Every row belongs to one group in each of 2 separate groupings. Each group adds its own fixed numbers to the row, and there is some noise. The rows also spread widely along 2 directions, which tell nothing about the answers.
Known rows, each followed by its group in each grouping:
[ -7   4  -1  23  -5   1 -12   4   2  -8  -4 -14 -27   7  -2   9  -5 -11
 -11  21] -> C T
[-19  -4  -2   3 -26 -16  12  15  15  22   3   1   3 -26  21  17  11 -36
  -7  -1] -> M H
[ -2   5  40 -15  21   3 -17   4 -31 -18   1   1  27  22 -21  12  -4  11
  13  -4] -> K D
[ -9   1 -10  22 -22   6  21  -2  21 -11 -37   7  -2 -20   3  -7  16 -19
  -5  20] -> P T
[  0   5   6  48 -42  24   4 -12 -20  11  14  -1 -23   1  -1   0  19 -21
  14  21] -> C D
[-22  -4  14 -12   9  14  -3  23  -7   1 -10 -20  35  -2   2  16  18 -12
 -16  -8] -> K H
[-22  -6  29  -5   7  15 -16 -23 -26 -11  -9  29  11  11   6   2   3   2
  44  13] -> P D
[-20 -13  15   5 -23  -6  20   1  -3  21   1   7  -1  -9  15   5  20 -26
  -4   0] -> M H
[ -5   6  31  46 -32  41   4 -22 -34   6  -4  -3 -26  17  18 -23  27 -15
  20  14] -> C D
[-29  -8  12 -11  24  17 -17  15  -9  -5 -10 -14  36  10  -1  13   9 -14
 -23  -5] -> K H
[ -6  -2  19  26 -14 -21  39  -6   6   5 -13   3 -20  18   4 -25  22  -1
  -8  27] -> M T
[-18   5   6 -12   1  13 -15  -4  19  -4  -6  14  27 -20  21  28  -5 -32
   7   4] -> P H
[-13  -4  22  -1 -22 -10   6   7 -18   1  19  16  -3   1   0  -5  16 -10
  23   8] -> M D
[ -4   6  35  19 -11  17   2   1 -19  -5  -7  -9  24  17  -8 -19  21   0
   8   6] -> K D
[-23   1  11   9  -5  22  -1 -10   6   3 -17  21  16 -19  25  18   7 -21
   4   5] -> P H

New rows. What belongs after each?
[ -4   5  16  -6 -11  -1  -9  17 -18 -11   3 -12  26   5 -21   7   6 -10
   1  -5] -> K D
[ -9  -2   5  51 -31  26  23 -12  -3   7  -8 -11 -24  20  12 -13  21 -14
 -13  25] -> C T
[-13   8  29  15 -27  27  13 -21  -6  -8 -27  20   4  -4  15 -21  22 -23
  28  23] -> P D
[-20 -12   7  -7   2  18   1  17  -6   7  -8 -15  32  -9   2  11   9 -17
 -14  -7] -> K H
[  5  -2   0  38 -38  24  -4  -7  -6   5  12  -2 -16   1  -7   8  21 -24
  15   9] -> C D
[-21 -12   4   2 -30   0  22  15  13  22  11   2   8 -21  14  16  15 -34
  -8  -3] -> M H
[-25 -13  18  -2  24  21  -7   5 -20   6  -7  -7  37  10   7   4  13  -9
 -18 -10] -> K H
[-13  -7  -5 -43  34   1 -39  37  16 -16  11 -12  55  -7 -22  49 -24 -31
 -10 -26] -> K H
[ -8   2  10  10 -30   8 -15  -7  10 -14 -12  17   3  -9   0  12   7 -14
  34   6] -> P D
[-25 -13  18   6  -6  27  11  11  -6  19 -11 -13  34  -7   7   0  29 -24
 -19  -2] -> K H
[-11  12  10 -16   3   9 -22   1   0 -13   1  23  13  -6  -7  17  -6 -14
  36   9] -> P D
[-26 -15  21   1  21 -25  11  -5 -11  -3  -1  11 -16  25  13 -13  -9  -1
  -4  19] -> M T
[-20 -12  39  19 -24  -8  32 -22 -27   4   5  13 -13  17  15 -27  30  -2
  27  22] -> M D
[-13 -15   3  -5  -4  25   7  20   4  -1  -9 -17  37 -11   4  10  19 -31
 -16  -9] -> K H
[-11   5  13 -27  47  -8 -35  24  -3 -29  -2 -14  23  20 -33  19 -23   5
 -17   0] -> K T
[ -1   1  14  10 -38  -6  19   4  -1  -2  14   5  -4 -13  -3   2  18 -20
  21   7] -> M D
[-13  -9   1  44  -7  20   5 -16  -3   1  -9  -8 -22  17  13  -8   6  -5
 -21  27] -> C T
[-25   5   4  17  -1  15   7 -21   1  -9 -27  10  -6   4  16  -4   9 -11
   2  25] -> P T
[-34  -3  13  -5  18   5 -18  -6   5  -8 -12  15  25 -13  25   6 -17 -24
  17  -1] -> P H
[-41 -21  34  26 -23   8  39 -11 -11  31  -5  12  -5   2  39 -33  33 -17
   2   8] -> M H
[-27  -9  13   3 -11  -7  19   9   6  16  11   5  -3  -9  19  14  19 -25
  -6  -3] -> M H
[-19  -8  41 -14  13 -25 -20  -3 -33 -11  15  15   2  27   7   0   1   7
  33   4] -> M D
[  2   1   5  21 -28  17  28   9   6  -3 -30 -20  16   8 -13  -9  29  -7
 -28  12] -> K T
[  2  -1   2  26 -13  15  26   3   8  -5 -23 -18  16  15 -14 -17  23  -9
 -40  25] -> K T
[  5  11   6  28 -18  24 -30  -2  -8   3  23  -3  -9  10  -9  25  -3 -15
  17   9] -> C D
[-14  -2 -13  32 -41  37   0   1  18  25   3 -12  -7 -27  21  20  24 -43
 -19   0] -> C H
[-12   2  17 -13  -5 -20  -4  17  -5  -4  17  14  -4   0 -20  16  -7 -13
  29   0] -> M D
